There are 10 hidden switches. A switch that is on adds its own fixed numbers to the row, and there is some noise. The rows also spread widely along 14 directions, which tell nothing about the answers.
(in the rows, 128 means zero)
Some rows, each with its switches (1 for on, 0 for off) after it:
[128 128 144 138 162 183 144 129 147 124 126 102 118 132 169 132 120 145
 116 128 129  70 158 108 150 122 177 102 105 139 101 131 116 120 127 124
 127 136 180 109  96]  0 0 0 0 1 0 0 1 1 1
[122 153 112 102  97 166 175 135 129 168 125  88  85  94 151 170 160 143
 127 163  81 100 138 125  97 110 144 102 170 181 147 139  99 107 110 110
  63 146 142 127 150]  0 1 0 1 1 1 0 0 0 1
[116  72 134  84  92  82  74 149 124 170 106 159 139 148  93 142 164 107
  82 161 133 112  62 215 132 147  57 109 121 110 121 105  91 179 127 164
  88 126  85 125 123]  0 1 0 1 1 1 0 0 0 1
[130 191 127 116 168 119 136 138 139 187  78 156 156 116 111  99 148 110
 166 157 141 186  82  94 116 150 154 149 146 160 157 110 147 142 160 168
 129 108 108 137 120]  0 0 0 1 0 0 0 1 0 1
[133 164 140  86 140 145 168 192 173 185 142  85 124 146 163 137  95 114
 128 129 130 141 141 105 136 116 170 126 137 105 136 168 141  45 114 128
 168 133 132  90  89]  0 0 0 1 0 0 0 1 1 1
[142 121  79  31 104 138  93 130 135  92 119 128 140 137 134 138 119 138
  39 175 148  84  86 183 204  79 103 106 140  92  92 151 145 134 125 115
 141 136 194  74 111]  1 1 1 0 1 0 0 0 1 0
[133  68 128 168 118 112 105  98 128 112 109 138  99 124 124 127 145 192
  90 121  88  62 199 109 133 169 113  67 101  78  78 148  64 152 131 113
 105 150 132 117 131]  0 1 0 0 0 1 0 0 0 0
[117 134 131 128 159 108 135 121 100  70 128  99 102 127 156  71 139 149
  95 129 177 117 148 179 132 129 111 139  87 123  73 133 172 160 115 159
 131 124 171  83  35]  0 0 0 1 1 0 0 1 1 1
[168 179 133 101 177 133 197 192  88 111 143  82 128 132 119  80 160  99
 145 105 194 191 191  20  55  60 111 144 111 152 182 116 192 122 173 134
 100 158  99 235 136]  0 1 0 1 1 0 0 1 0 1
[109  86  59 118 132  83 144 136 114  81 124 112  73 141 140 135 111 131
 125 128 141 120 127 168  93 132  82 149 137  77 111 184 165 128 116  74
 167  96 194 123  58]  0 1 1 1 0 1 0 1 0 0
[132 155 135  49 172 133  93 175 134  85 152  83 139 141 147  75 126 129
  96 140 189 157  88 140 168  91  84 132 142 110 103 160 194 125 141 125
 171 106 184  52  48]  1 0 0 1 1 0 0 1 1 0
[114 120 170 191 193 146 170 126 109  79 161  98 155 167 162 111 128 111
 145 140 205 146 142 154 139 131 153 144  75 162 100 109 161 150 104 133
 139 131 155 164  83]  0 1 0 0 1 0 0 1 1 1
[128 172 160 147 148 134 132 119 147 128 147 133 150 122 118 128  87  81
 148 119 140 142  87 120 126 143 151 163 128 141 132 107 146 111 125 165
 149 107 100 129 119]  0 0 1 0 0 0 0 1 0 0
[136 174 142 139 170 126 152 106 126 136 109 126 126 108 141 124 126 128
 105 122 123 158 150  78 123 164 136 145 105  88  93 138 148  90 152 177
 148 119  87 135 112]  1 1 0 0 1 1 0 1 0 1
[160 170  99 132 177 131 179 113 121  96 136 102 150 136 131 127 121 157
 101 154 155 170 185  31 133 111 137 136 126  90 120 169 186  82 155 103
 157 149 130 177 134]  1 0 1 1 1 1 0 1 0 0
[112 127 171 172 175 123 190 199 132 199 126 116 115 171 160 121 157  91
 214 100 171 160 128 106  64 174 173 116  88 154 151 106 101 136 116 114
 141 115 130 163  78]  0 0 0 0 0 1 1 0 0 0
[121  55 165 223 139  95 124 117 156 151 142 138 149 107  94 126  74 107
 180 144 111 144 111 120  95 153 119 131 148 115 170 128 115 144 115  70
 142 121 101 162 135]  1 1 0 0 1 1 1 0 0 0
[141  82 139 117 180 132 137 148 130 135 140 111 191 193 141 155 140 143
  84 189 186 173 131 122 166 128 110 128 102  77 117 163 174 108 143 114
 161 156  99 192 140]  0 0 0 1 1 0 0 1 0 0
[115 139 126 146 114 149 167 111 151 103 126  89  96  74 166  86  41 116
 147 128 123  63 123 174 142  98 197 140 131 146 114 135 157 114  68 110
 155 130 206  47  68]  0 1 0 0 0 0 1 0 0 0
[111 108 170 198 182 130 192 111 124 152 145 103 124 141 170 135 115 113
 133 137 166 159 157 143  97 172 163 161  67 117 115 122 171 110 108 149
 142 130  97 175  76]  1 0 0 1 1 0 0 1 1 1
[101   9 149 146 153 148 120 151 155 201 118 132 130 179 154 208 136 107
 120 157 123  79  91 172 116 174 121 111  97  89 130 137  95 140 130 102
 130 123 120 181 120]  0 0 0 0 1 1 0 1 0 1
[114 103  60 192 150 100 159 110 117  52 122 163 134 171 112 143 108 107
 153 105 163 100 146 143 126 126 147 131 107 147 116 113  99 166 115  82
 142 101 212 174  93]  0 1 1 1 1 0 0 1 1 1
[101 118 147 166 153 145 103  83 141 139 128 150 164 123 126 164 126 129
 132 172 119 154  71 149 160 186 134 129 143 146 113 114 127 138 129 136
 127 100 125 134 137]  1 1 0 1 0 0 0 0 1 0
[128 155 104  72 139 153 112 136 116  79 153 114 113 136 135 167 128 107
 100  85 127 111  98 102 127 125  90 128 136 118 108 130 135 106 157 143
 135  97 155 134 125]  0 0 0 0 1 1 0 0 0 0
[108 165 102 121 120 131 145 101 128 107 116 112  97  82 145 117 108 127
 134 128 108 110 109 155 111 130 143 152 151 162 121 126 147 125 115 142
 119 104 169  86  89]  0 0 0 1 1 0 0 0 0 1
[135 143 122 150 143 143 131 122 163 156 118 167 168 123  98 153  87  83
 155 127 119 112  84  67 140 137 172 124 144 143 160  95 106 125 145 117
 136 112 133 159 153]  1 0 1 1 1 1 0 0 0 0
[111 179 128 167 118 114 154  62 114 125 141 138  99 110 125 179 144 127
  94 110  88 136 144 138 101 194 124 147 116 120  81 118  93 101 117 180
 105 104  69 135 130]  1 1 1 1 1 0 0 1 0 0
[159 144  89  91  97  96 108 103 118  88 169 129 148 139  77 180 127 139
  48 128 105 161 155 107 136 102  52 129 159  72 123 161 129  80 153 136
 119 143  66 173 192]  1 0 0 1 0 0 0 1 0 0
[138 138 127  54 166 152 110 163 104 105 137 126 124 153 139 149 141  85
  77  84 175 129  89  93 136 132  84 127  88  87 100 106 158 123 173 171
 141 105 136 167 107]  1 1 0 0 1 1 0 0 1 0

New rows, each followed by its switches (1 for on, 0 for off):
[139 171 116 118 127 151 103 109 151 124 112 159 179 126  97 154 131 144
 108 150 102 109 106  81 194 137 152  86 157 148 110 117  70 119 144 138
 114 130 135 111 178]  0 1 0 1 1 1 0 0 0 0
[125 179  66 111 133 162 138 108 143 113 102 145 142 149 143 168 151 147
 128 136 105  84 126 117 181 133 182  87 144 165  90 131  66 118 129 119
 129 112 208  95 138]  0 0 0 0 0 1 0 0 0 1
[ 95 136  89 109 110 120 128  97 105 114 134 142  95 137 146 182 159  98
 112 109 114 118  88 213 106 161 100 146 123 148  96 108 106 142 120 160
 108  84 142 129 107]  1 0 0 0 0 0 0 0 0 1
[112 201 113 149 158 126 162  92  98  89 136 151 143 136 117 172 122  69
 127  92 145 164  91 120 115 166 128 177 106 145  98  87 140 104 140 204
 131  87  97 190 131]  0 1 0 1 1 1 0 1 0 1
[134 128 104 123 145 102 149 134 118 105 137 109 153 143 123  97 137 132
 130 202 182 183 116 168 135  89 112 145 152 138 139 155 183 148 107  85
 139 138 154 136 104]  1 1 1 1 0 0 0 1 0 0
[146 124 112 128 118  56 117 140 112  90 120 142 126 133  93  71 119 125
 109  97 151 123 164 125 117 119  90 122 103  91 113 121 127 152 134 157
 131 136 120 125  94]  0 0 0 1 0 1 0 0 0 1
[110 106 199 168 118 111 109 147 165 170 143 119 108  93 109  92  73  90
 157 133 115  96  82 166 106 150 133 134 135 132 144 111 123 145  89 142
 120 121 104  75  74]  0 1 1 1 0 1 0 1 1 0
[124 153  96 132 140  85 128 133 114  90 135 154 172 162  87 139 135  96
 149 151 169 188  73 157 124 121  97 154 151 147 135 124 128 151 126 108
 148  95 137 158 127]  0 1 1 0 1 0 1 1 0 0
[146 133 105 139 138 142 161  78 133 106 129 114 155 104 129 115  79 141
  89 184 149 117 145 138 172  85 169 145 125 117 120 146 192 110 109 123
 139 169 146 138 138]  1 0 0 1 0 0 0 1 0 0
[129 131 140 151 129 110 166 125 144 153 128 133 149 118 125 135  62  76
 127 125 139 127 105 137 123 135 163 164 102 110 141 109 158  91 108 168
 148 135  90 158 119]  0 0 0 1 1 1 0 0 0 1
[140 141 172 138 175 151 132 140 154 154 118 102 140 115 140  97 112 130
 147 165 138 134 127  77 123 132 149 130 138 128 142 139 162 123 144 129
 141 133 120 123 107]  0 0 1 0 0 1 0 1 0 1
[145 155 120 125 150  99 158 166 124 141 137 108 113 153 132 121 187 176
 124 130 131 175 205  47  97 147 106  84 133 105 125 162 100 106 146  88
 124 135 127 134 110]  1 0 1 1 1 1 0 0 1 0
[133 115 153 156 154 121 150 154 153 168 122 140 148 149 131 115  95  96
 138 122 165 115 119 139 139 128 179 121  85 114 129 109 114 133 110 127
 154 137 139 126  89]  1 0 0 0 1 0 1 1 1 0
[ 98 121  97 143 107 181 143  59 110 115 109 131  35  57 138 176  94  98
 117  83  70   9  97 149  84 148 153 146 116 158 112  91 118 153 121 160
  69 109 170 144 119]  0 1 0 1 0 1 0 1 0 0
[163 143 123 114 126 126 179 164 136 159 122 115 123 137 130 112 114 110
 102 126 149 105 182 102 134  78 170 102  96 105 132 129 119 105 112 132
 119 176 131 144 123]  1 1 0 0 0 1 0 1 1 1
[133 131 118  84 113  99 148 173 117 161 134 113  93 148 127 154 169 127
  92 112 122 154 150 127  83 138  80 119 122  84 126 159 109  98 136 136
 114 134  78 147 120]  0 1 0 1 1 0 0 1 0 0
[122 121  99 147 143 117 142 110 135 125  99 131 106  88 120 115  76 126
 154 124 114 118 111  97 101 144 143 146 142 113 141 139 163 127 140 107
 152 108 165 133 101]  0 0 0 1 0 1 1 0 0 0
[134 132 136 151 123 147 119  73 109  80 140  96 109  70 117  97 148 181
 103 162 107 107 169 115 113 101 101 106 157 179 129 116 140 173 138 118
  52 149 147 121 136]  1 0 0 1 1 0 0 0 1 1
[126 142 118 180 140 114 164 105 112 103 129 144 129 152 116 142 124 106
 139 118 150 112 142 141 113 143 153 132  96 151 110  95 105 152 114 141
 116 123 150 167 108]  0 0 1 0 0 1 1 1 1 1
[130 136  97  95 134 170 123 106 128  55 153  94 126 115 133 132  88 119
 104 147 143  85 100 140 152  76 123 145 155 152 123 136 184 131 128 108
 129 122 194 118 114]  0 0 1 1 0 0 0 1 0 0
[127 113 127 149 104  64 127 134 135 163 101 147 118  83  95  54 102 105
 158 151 142 127  93 180 104 109 132 139 136 139 166 108 144 179  97 123
 112 139 130  93  88]  1 0 0 1 0 1 0 0 0 0
[131 100 100 154 127  87 123  85 142 135  89 152 133  90 101 137  79 143
 112 161  95 140 123 107 103 159 111 156 151  80 146 146 160 120 150 118
 147 116 101 153 131]  0 0 1 1 1 0 1 0 0 1
[143 163 148 107 140 108 141 178 135 190 116 129 111 151 123 114 175 122
 122 106 132 140 163  91 105 142 129  90 108 119 123 122  80 124 143 158
 105 132 105 116  98]  1 0 0 1 0 1 0 1 1 1
[140 157  80 162 168 110 178 146 137  88 124 136 160 148 115 104  91  92
 176 110 167 142 149  77 140  86 172 131 132 144 142 133 132 117 123  80
 168 115 197 152 104]  1 1 0 1 1 1 0 1 0 1
[118 126  86 140 138 124 117 108 147 117  93 147 154 110 118 110 113 144
 168 195 131 127  68 157 163 119 154 128 176 162 142 143 142 161 115  75
 142 114 207  89 120]  0 0 0 0 0 1 0 0 0 0
[143 159  81 183 134 107 151  51 100  19 144 140 165 129  97 135  95 135
 100 139 144 133 164 132 166 108 130 147 122 128  85 131 146 121 116 142
 133 139 143 168 156]  0 1 0 0 0 1 0 1 0 1
[108 120 134 177 115 108 123  81 150  85 155 128 131 107 115 160  34  94
 126 114  96 114 101 150 127 168 120 161 143 101 101 128 140  90 105 145
 166  86 117 119 106]  0 1 1 1 0 1 1 0 0 1
[127 143 165 210 164 125 180 104 145 128 124  83  84  71 151  67  86 165
 161 133 110 112 193  69  82 151 175 139 122 120 125 154 163 114 109 111
 135 140 133  94  67]  0 0 1 1 1 1 0 1 0 0
[108 102 135 154 200 141 171 142 112 125 149  89 128 156 166 141 140 119
 172 143 180 198 119 109  82 156 119 156 118 135 142 143 197 130 145  85
 162 100 153 196  89]  1 0 0 1 0 0 1 0 0 0
[126 133 113 190 142 128 169  90 127 111 130 142 164 138 114 159 108 115
 132 147 131 135 147 123 135 133 161 141 120 148 127 118 118 118 116 128
 120 137 115 187 158]  0 1 0 1 1 0 0 1 0 1
[157 119  93  48 117 157 148 164 148 128 136  96 110 103 118 139  44  62
  92 106 134  64 103 101 119  28 131 143 140 102 169 128 179  97 142 117
 137 139 169 148 118]  1 0 0 1 1 1 1 1 0 1
[130  94 133 166 175 105 104 117 127  50 145 104 154 130 114  72  79 129
 141 148 171 140 122 132 141 108  91 150 140 117 121 147 200 155 131 102
 163 116 168 124  81]  0 0 0 1 0 1 0 1 0 1
[145 165 114 101 114 152 132  80 105 105 114 114 112  92 121 144 161 171
  55 161 102  95 147 120 143 116 114 109 133 128  92 135 122 128 135 158
  73 161 113 130 166]  0 1 0 0 1 1 0 1 0 0
[119  96 130 101 135 206 117 125 137 108 138  86  81  97 147 170  88 107
 116 119  98  37 100 121 115  99 124 114 151 148 130 124 136 134 139 109
 102 113 196 132 119]  0 1 0 0 0 1 1 1 1 1
[128 130 158 151 174 122 122 109 137 113 122  94 104  98 153  93 108 186
  94 134 119 130 169  83 136 177 119 127 113  65  80 175 168  99 140 139
 160 125 127  77  66]  0 0 0 1 1 1 0 1 1 0
[131 117 135 147 145 149 121  94  95  65 160 107 116 125 113 148 132 126
 108 109 137 109 143 118  98 119  89 134 115 142 117 110 143 157 148 135
  94 130 125 189 144]  0 0 0 0 0 0 1 1 0 0
[130 129 135 116 133 162 155 127 127 176  80 159 128 115 139 132 122  87
 114 156 156  67  75 145 140 132 192 124  81 152 133  65 128 168 119 165
  93 151 146 158 124]  0 1 1 0 1 1 0 0 1 0
[119 120 132 140 130 142 127 125 133 172 109 152 134 134 108 158 136 111
 128 151 122 106  93 138 137 150 148 111 121 145 133 105  95 148 123 139
  94 133 125 153 145]  0 1 0 1 0 1 0 1 1 0
[117  95 115 135 133 144 130 127 140 152 111 121  89 101 125 133 111 131
 142 145 110  82 110 128 106 124 137 121 145 137 150 136 137 147 128  94
 104 130 174 126 109]  0 0 0 1 0 1 0 1 1 0
[126  55 197 163 154 108  88 135 125 111 186 114 158 156 109 148 121 127
  97 127 146 164 127 121 112 171  47 132 107  82 127 128 150 127 148 139
 128 128  48 187 135]  0 0 0 1 1 0 0 0 1 0
[ 87 139 121 148 158 113 111 136 140  79 151 105 101 112 131 111  97 103
 189 105 131 140  65 155 105 148 101 160 173 153 124 149 152 134 116  95
 167  54 195  66  48]  0 0 0 1 1 1 0 1 0 0
[125 134 105 119 130 117 155 154 138 141 132 134 119 155 129 162 101  96
 136  83 128 115 122 112 115 145 144 123 110 103 120 127 105  94 125 131
 155 110 144 144 110]  0 0 0 1 0 1 1 0 0 0
[121  92 155 104 140 147  99 132 110  92 155 102 127 124 128 135 121 105
 105 133 154 110  89 161 110 111  74 136 125 146 133 100 163 164 144 142
 101 119 138 155 114]  0 0 0 0 1 0 1 0 1 1
